Each new row is followed by its nearest point in the smallest flat space through zero that holds the last named rows.

J_657 (5 x 19)
[[ -3   8 -50  16 -39  10   1 -40  18   0   3  50 -21 -25   2  35 -11  29
   10]
 [ -5  -3 -33  84 -80  32 -11  12 -42   3 -71  -3 -90  -8 -32  24  15  36
  -13]
 [ 11  20 -30   5 -28  58  -8   8 -20 -46 -12  -7 -25 -51 -20  34  44   9
   22]
 [-13  -8  -6  32 -33  30  -8   2   9   0 -20  32 -48 -45 -12  16  11 -30
   15]
 [ 22  16  -9  12 -44   0 -29 -20  15  50  22 -23 -30   9 -13  28 -54  47
    5]]
New rows:
[ 23 -22  22  -1 -32 -15   0  11  11  13   3  41  -5 -39 -21  20 -16   1
  38] | [ -3  -1   0   6 -16  11 -10  -9  22  15  10  20 -19 -25  -3  13 -13 -16
  14]
[ 37 -24  21 -18 -21 -19 -35  14  35  35  44  -3 -20 -16 -11  24  13  25
 -20] | [ 13   8  11  -6 -13   5 -20  -5  18  28  24 -17 -10  -6  -7  12 -29   5
  11]
[ 24 -13  24   7 -23   0  -2  -6  13 -39 -41 -19   4  -6  37  24 -36  18
 -36] | [ 2  2 -6  8 -8 -3  0 -1 -9  2 -7 -7 -5 10 -3  2 -2 16 -6]
[-33 -12 -37  12 -41  -7  28  40 -28  -6 -32 -28  -4  -9 -26  19 -30  -8
  -9] | [ -2  -3  -7  27 -19   6  -1   9 -20  -2 -27  -7 -24   5 -10   1   9  11
  -9]
[ 28  -9  -6 -26  -9 -29 -37 -26  38  21  28 -27  -9 -21 -13 -19   7 -33
   8] | [  7   4  19 -16   3   4 -15  -2  24  21  29  -8   1 -13  -2   5 -22 -17
  15]

J_888 (5 x 19)
[[  9 -59 -57  16 -25 -15  14  24  43  33   0  -1 -12   3 -39 -10   7 -42
  -36]
 [ 34  12  40  29 -12  12  21   5 -38  22  -9  10  -7 -48   8   9  -2 -31
   -4]
 [-32  38 -28  -8 -14  30 -11 -17   2 -60  10  14  22  -6  22   4  -8  51
  -49]
 [ 22 -35  50  43 -28   9 -23  18   7 -16  -6 -28 -30  24 -23   0 -14 -16
    3]
 [ -8   5 -21  19  14 -26 -35  32  33  -3  27  30 -63  19 -17 -29  -2 -29
  -58]]
New rows:
[ -4 -40  22 -15  16 -14 -18  23 -23 -17   4   5   4   4  23  -5  11  14
  -2] | [-2  2 13 -2  6 -2 -9  0  0 -6  1 -5 -5 12  1 -1 -2  5 11]
[  5  38   9   5   7 -29 -63 -20  -3  32  25  -1 -20  22  -4  -1  30 -10
  -4] | [ -4  18  14  -4  29 -21 -21   9   2   4  13  13 -31  15   2 -14   1  -8
   4]
[-18  19  18  19  -2  63   9  33   3   2  16  -8 -16 -27  -5  44   5 -19
   9] | [ 13   6  21  18 -14  14   4   1 -16  -5  -4   1  -2 -18   4   6  -5  -6
 -10]
[ 11  -5   3  -5   4 -17  -1   2  -8  -3 -24 -23  45  -2  11  -5  13  63
   7] | [ -8  -1  -1 -16  -3  11   7 -17  -5 -11  -8 -15  30   5   8  10   0  26
  23]
[  3  14   0  33 -16   5  16 -10  -6  12   3  63  23   7 -12  26 -63   4
 -17] | [  4  10  -2  11 -13  12   7   0  -9  -6   0  10   2 -22   5   3  -2  -2
 -25]
[ 30 -23  22  13 -10  43 -42 -11  39 -35  14  -7 -31  46  -6   2  -8 -12
   4] | [  0 -21  28  24 -16   6 -33  12  18 -32   2 -22 -25  38 -17  -5 -13   6
  -4]

J_203 (5 x 19)
[[-18 -28 -10  15 -35 -19 -30 -20   2   9 -18  14 -16   6 -41 -19  32  53
  -34]
 [ -3  20 -29   1 -79  -5  -3   4 -11 -45 -29   1  12 -48  -1  -3 -19 -23
   26]
 [ 47 -30  -5 -14 -45  33 -33 -38   0  -2  19  29  32 -75 -38  26  18   4
  -16]
 [ -5   6  27 -25 -61 -17  25 -32   1 -63  49  48 -43 -40  -3 -15 -22  17
   15]
 [ 40  50  -3  17 -25   9 -26 -19  43 -21 -12 -24  25 -17   1   3  30 -21
  -16]]
New rows:
[ 44  -1  63  10 -14  20  44 -44 -26 -36  16   3  34 -20 -54 -13  -3  -6
 -20] | [ 28   0  18 -14 -14  13  -3 -27  12 -16  34  20   1 -33  -8   9   5   1
  -6]
[-18   5   6 -44  -9 -21  -2  16 -28   9 -47 -16 -14   9 -22 -16 -28   0
  13] | [-28  -9 -16   3 -11 -13   7  19 -21   0 -23  -2  -6   8   2  -8 -16   2
  14]
[  0  25 -27   2 -16   2 -32  10   1  -1   0 -23  -7  -1   4  15   6  37
   1] | [ -1   7  -9  10 -15  -5 -12  -1   7  -2 -17  -8   4   2  -6  -5  11   4
  -7]
[ -2  12  -3  39 -10 -27  24 -14  27   1  45  16  37   9  -5  22   0 -14
  17] | [ 11  14   9  -3   1   3   4  -7  11 -10  12   0  -1  -5   7   2   0  -8
   1]
[ -6 -15  -6  -7  -5  11   2 -13   4 -20  39 -14 -42 -17  26  -8  50   6
 -10] | [  5   4  16  -4  -4  -4   2 -17  12 -11  21  12 -14  -1  -4  -5   7  13
  -9]

J_294 (5 x 19)
[[-27  33  43 -21  19  13 -11 -42  15 -20 -39 -41 -75   0  21  21 -13  -9
   38]
 [-52 -11  40  45 -24 -17 -28 -34  13 -59 -12 -20 -78  32  19   6 -68 -47
   22]
 [-17 -24 -27 -40 -38 -30 -15 -33  47 -16  11 -10 -40  54  -2  -6 -41 -58
   33]
 [  4   0  21  -4  22  11  22 -31  -6   8 -36  -8  -7  68  30  24  32 -27
  -14]
 [ 26  41  18 -17   4 -14 -14 -54  80 -18  16 -10 -63   4  21  -1   6  41
   26]]
New rows:
[ 24 -33   8  34  20 -15  25 -40 -14 -19  24  36  18 -41  41 -15 -41 -19
 -26] | [  1 -10   7  45  -9  -9  -4   8  -4 -15  15  16   8   3   3  -7 -10   7
 -19]
[  2 -20  -9  -5 -24 -39   0  18  -5  11  -8  22   4 -24   2  16  21 -20
 -39] | [  3 -13 -13   4  -7  -3   4  13  -9   6   7  10  22   4  -7  -5   1  -6
 -10]
[-18  38   4 -27 -27 -14 -20  13   5   5 -32   6  39  -7  30   4  14   4
  13] | [  1   5  -4 -19   6   6   3   2  -3  10  -6  -5   3  -8  -3   2   8   2
   6]
[ 36 -12  15 -11 -22  10  19 -35 -36  -9  11 -34 -15 -28  22 -33  31 -37
 -22] | [ -1   2   4  -4   7   5   5  -3  -6   4 -10  -4   0   7   4   5   7  -4
  -1]
[ 35  30   6  13  10  16  -7   7 -28  12   9 -32  -3   2   4 -11 -12 -40
 -18] | [ -6  -1   7   5   6   7   4   3 -15   1 -11  -3   3   2   2   5   3  -6
  -4]
[  1  -4 -35  19 -18  28 -38   2 -29 -32  19 -37  17 -13  23 -22 -34  29
 -28] | [ -8  -6   1  26 -10  -4  -9  17  -9 -11  13   7   5 -24  -9  -9 -19   8
  -4]

J_832 (5 x 19)
[[-22  39  20  46  22  22 -42   9 -40 -14  41  35   8 -12   6  22 -51 -54
  -21]
 [ 14  38  28  26 -40 -41 -47  15 -35   1  47   4 -28   7  12  31 -75 -41
   15]
 [-41  49 -13  67  25 -29 -24 -76 -26  28  35 -31  -4 -26  42 -16 -33 -33
   -1]
 [-35  39  45  66  27 -46  -3 -29 -35  38  -1  33  -1  30 -12  25 -36 -23
    7]
 [-33  30   7  46  -3 -85 -20 -57 -51  41  22 -29  54  36  41  29  -3 -40
   18]]
New rows:
[ 27  29 -30  28   1 -16 -17 -15 -13 -36  32 -27   4 -23  -3   7 -26  17
   2] | [  2  14 -12   8 -11  -3 -20 -11  -6  -4  25 -19 -11 -19  21  -6 -21 -14
   1]
[ 33 -42  32  29  17   4  36  -2  -8 -30 -26 -40   9   0  33  24   0 -23
  37] | [  1  -6  -2  -6  -6 -11   2  -1  -2   3  -3  -6  12   9   3   5  10   1
   4]
[ 15  14  -7  34  37 -14  32 -23 -11  21  16 -40   3  17  38   0  40  15
  -8] | [-19   3 -14  13  14 -20  10 -40  -2  19  -6 -23  18   1  17 -11  21   3
   3]
[  5  41   7 -35  15 -12  31  18  17   2 -27  11  39  19  15  26  44  29
  28] | [  0 -21   4 -17   1 -13  20   6   2   7 -24   4  30  27  -9  11  36  13
   5]

J_807 (5 x 19)
[[ 41  34   8 -42 -70 -27 -10  36 -52  -8   5   0 -49  50  16  -5  -5   2
    7]
 [ 19 -22 -14 -54 -20 -23   6   9 -56 -24 -20  15   1 -22 -36 -21 -24  24
    2]
 [ 35  51  -3 -33 -45 -25   7  45   0  -2  24  18  25  15  11 -36 -36  69
  -36]
 [-29   7  75 -44 -54  21  -1  30  13 -37 -16 -25  26  85   8 -47 -26   2
  -47]
 [ 38   6  17 -63 -35  15   6  64  68  25  12  16  52  58 -54 -20  13  63
   -2]]
New rows:
[-10  10  32 -21  18  13 -28  37 -13 -27 -39  -7  42  22 -41  36 -26 -38
 -33] | [-20 -23  28 -23  -7  14   1   1   2 -19 -19 -10  15  21 -17 -16  -5  -8
  -9]
[  2 -16  16   7  23  13   8  10  40 -41  34  19 -44 -38  43   7  35 -16
 -22] | [-10   8  -1  29  14   5  -2 -12  11   6   7  -5  -5  -6  19  10   6 -13
  -1]
[ 24  36 -40 -28  35   9  41 -21  12   7  17 -44 -38  -6   5  26  35  21
  -2] | [ 19  12 -21  14   6  -6  -2   2   7  21  14   8 -13 -10   4  18  15   3
  17]
[ 34   9  -5  41 -25  29  17 -42  14 -22  19 -38  36  22 -19 -23 -26 -34
  43] | [-11  -2  10   8   4  10  -2  -4  13   1  -1  -7   2  10   4   3   6 -11
  -1]
[-23  -9 -35 -32   5 -13  14  -9  21  11 -14  -8  -5  12 -17 -16 -30  31
  37] | [  8 -12  -6 -18   2  -1   4   6   2   1  -4   8  13  -8 -23  -5  -1  15
   4]
[ 24  15   1  29  31  20   7  13   7 -20 -40 -13  30  34  20 -20  27  15
 -11] | [-10   6  13   7   2  10   1   3  24   2   4  -5  14  13   6  -5   0   3
 -11]

J_385 (5 x 19)
[[-10 -49  25 -17 -28  -8  -2  -4  10  -1   0   4  -1  37  14 -37   6  10
   11]
 [-32   2  36   9 -13 -13  -5  10  -4  -6   4 -46 -32  26  17  13 -23 -64
   45]
 [-11 -16  28  38 -10 -12  18  39  36  16   6  31 -31 -50   3 -10  13   4
    9]
 [-33  20  51   4 -26 -28  46  -1  37  47 -14  14   8  26  42 -49 -16   5
   19]
 [-23  14   5 -30  -3  13   2 -25 -20  23   0   6   2  14 -34  50  -6  29
    2]]
New rows:
[ 11 -13 -35 -25 -29 -13   6  22 -35   5  35   0  -9   6 -15  35 -34   2
  28] | [ -8  -8   0 -11  -1   9 -13  -6 -16  -5   5 -10 -10   6 -19  30  -1  -2
   7]
[ -8   7  35  10  23  15  34  25  29 -28  -7   7  33 -20 -10 -23   9   9
 -21] | [  8   6  -1  15   2  -6  13  10  17   8  -3  18   5 -20  10 -20   5  10
  -9]
[ 24 -35  24 -29 -21  23   3  38 -16  35 -27  16  35  28 -40 -41 -27  -5
  41] | [-10 -27  17 -18 -19  -4   1  -9   4   5  -1   6   4  29   5 -19   3  15
   6]
[-17  13  -4  20   0 -38 -38   3 -10   5  26 -24  14   7 -42 -42 -14  29
 -16] | [ 5 -2 -5 -5  1  1 -1 -4 -1 -2 -1  1  7  6  2 -7  1  5 -5]

J_461 (5 x 19)
[[ 63 -22  21  38  29  12 -32  15  19  17 -13 -52  13 -83  12 -15 -17 -16
   46]
 [ 77 -28  34  -3   1  32  -9  19  48   2  -9 -21  10 -66 -23  13  18 -64
   41]
 [ 47 -45   0  50   9  11 -30  25 -41  47  37   0 -12 -53   3  33  20  -7
   52]
 [ 54 -20   3  40  45 -23 -29  -4   8  37  15 -64   0 -12  47  43  44  20
   13]
 [ 51  -4 -14  27  62   2 -66  11   0  51  31 -37  10 -31  49 -25   8  35
   45]]
New rows:
[ -6  15 -18  28 -28 -16  44 -43   7  -4 -36  77 -34  -8   3  55   9  -2
  -4] | [-22 -12   4   7 -32  -8  32  -3 -22 -12  -3  18 -14  15 -20  38   9 -12
 -19]
[ 36   3  -1  -6 -15 -16  36 -19   0  12 -22  12  28  25  32   1 -57 -32
 -29] | [-10   7   7  -4  -6  -5  14  -7  11 -17 -19 -10   3   2  -4  -3 -10  -4
 -14]
[ 34  -3 -13 -43   1  24 -25  36 -20  -4  32  28 -32  -4  21  44 -15 -10
   3] | [ 15 -10  -6 -10  -2  16 -12  12  -8  18  29  28  -5   3  -8  10  23 -10
  19]
[-13   3 -13   1 -12 -19 -20  33  44 -29 -38 -53   3 -27  53   5  13  11
  15] | [ 15   6  11  10  20 -13  -3 -10  27  -7 -24 -47  10 -13  19  -5  -6   6
  -7]

J_916 (5 x 19)
[[ -4 -25  17 -47   6  17 -31  26 -72 -27  -4 -79 -17 -77 -21  38 -10 -23
  -19]
 [ 23  26 -33 -23  -4  40 -14  16  21 -41  54 -13 -17  -3 -29  58  57 -11
  -18]
 [ 20   4 -12 -63 -18  14 -53 -18 -65 -10   0  14  11 -82  28  17 -15 -16
  -32]
 [ 13 -54  -7   2  18  14  -4  12 -50 -55   5 -43 -46 -28  17  60  -7 -16
  -28]
 [ 27  23 -51  -2  36  14   2 -33 -14 -18 -13 -12  15 -21 -14  48 -16  17
  -32]]
New rows:
[-43 -14  31  -9  14  13 -23  -4   8  11   9  11  41  41 -29 -29 -40   9
  42] | [-19   8  23   5  -5 -14   8   6  13  30 -14  -4  15  11 -13 -37  -7   5
  21]
[-26  -2  45 -37  29 -28   9 -20  31   1  36 -12   5  10  26 -28 -15 -15
  28] | [-15  -5  24   1 -13 -10   1  12   6  16  -2   2   1   8   1 -27   1  -4
  16]
[  1 -45  -4  -4 -12  18  47 -16   5  -5  35 -28  10   4  18 -30  47  33
   0] | [ -3 -10   6  10  -4   1   7  11  11  -7  11  -1 -14  17   2   2  12  -4
   6]
[ 44  22  -4 -10  55  39 -27   6  32  -4 -50   7  49  -4 -14 -74 -12  -9
 -19] | [  0  35 -11  -8   8  -5  -1 -20   6  26 -19   7  35  -8 -17 -16 -15  15
   1]
[-53  57  31  12 -40  -7  12  27 -11  47 -26  46   0   6 -18  35 -35 -43
   0] | [-11  12  16  -8 -12  -8  -4   2   6  24  -6   8  16  -1  -4 -30  -3   1
  13]
[-31  22  59 -27  -4 -10  27  -7   2  28  11  19 -30  26   8   0  14 -32
 -43] | [ -9  -5  18  -3 -18  -3  -4  13   8   6  10  10  -5   7   6 -18  11  -8
  12]

J_748 (5 x 19)
[[  8  31 -13 -22 -15  60 -31   3  42 -27 -56 -11 -26  -8 -13  25 -29 -10
   21]
 [  6  18 -26 -20   6  13  15 -17  61  28 -34 -16   5  34  37  19  27  25
  -13]
 [-14 -11 -19   3  19 -10  49  40 -32 -28 -33  26 -25   5  54  -1  -7   8
  -10]
 [-15  44  -9 -14 -31 -14  15 -14  19  10   8 -12 -46 -15 -21  32  27 -33
   49]
 [  6  35 -41 -28 -14 -22 -13  33 -36   4   9  -9   4 -25   7  27 -12 -19
   11]]
New rows:
[ -1 -29  23  17  31 -45 -18 -45   7   0  22 -61 -65  33 -13  -7  58  -9
   3] | [-14  -8  28  18  -5 -19  24 -37  23  21  28  -1 -14  11 -18  -8  39  -3
  13]
[-42  -7  32 -13  -6 -33 -14  39 -10  59   9  24  31   8  11   1  46 -23
  27] | [ -4   3  -3   1  -3 -36  14  -5 -14  24  33  -3   7   0   2   1  23  -4
   2]
[-36  -8 -22  -9   4   3 -23 -37   5   4 -15   1  -3  -9   8 -23 -36   9
  27] | [ 2  1  3 -1 -2 14 -9 -1  7 -7 -9 -1 -2 -1 -6  1 -8 -1  2]
[  3 -18  12 -16 -26 -19 -28 -13   4  -5  -4   8  63  30   5 -30 -13  25
 -16] | [ 15 -18   5   3  12   5 -23  -6   2  13  10  -5  42  11   0 -15  -7  20
 -29]
[ 54 -32  28  44  17  35  -8 -16 -24 -65 -24  23  15  32   8  17 -12 -21
 -19] | [  2 -33  24  19  16  33  -9   7  -6 -33 -23  17   2   3  -2 -25 -30  12
 -16]

J_135 (5 x 19)
[[ 10 -13 -36  10 -32 -13 -44  24   2  50 -15 -41  24  17  26   1  11  18
   -9]
 [-51 -16  -9  50  26 -51  29  32 -10 -32  16 -22  28   4  41  11  27   5
  -23]
 [ 15 -23  -4  19  -7  -3  22  32  -4  47 -14 -51  54  -3  15 -43   0  19
   -8]
 [ -1  21 -47  34 -12  -3  29 -36  42  21   7 -81  20 -12  15 -29 -22 -11
  -41]
 [-20 -10 -52  40  60  -6  26  27  17 -32 -39 -21  83 -10  29  54 -37  31
  -22]]
New rows:
[-20 -16  66  22  36  -8  -7 -23  23 -17  -5   7 -11  52  38 -13  19  11
  34] | [-16  -8  22   4   7 -15  10  12 -16 -17  13  17  -9   2   3  -2  19  -3
   5]
[  8 -15  -1  23   8  -9  34  24  42 -13  -3   3  -4  -9  30   5  12  22
   0] | [-12  -6  -3  16  15 -10  18  10  -1 -11   0  -8  18  -3  10   2   1   4
  -7]
[  3  31 -13   9  -7 -33 -26  40 -27 -25  12  16 -18  35  -3  -9  13  -7
  16] | [-15  -6   6   0  -9 -20 -23  13 -15  -6  10  15 -18  13  10  13  25  -1
   5]
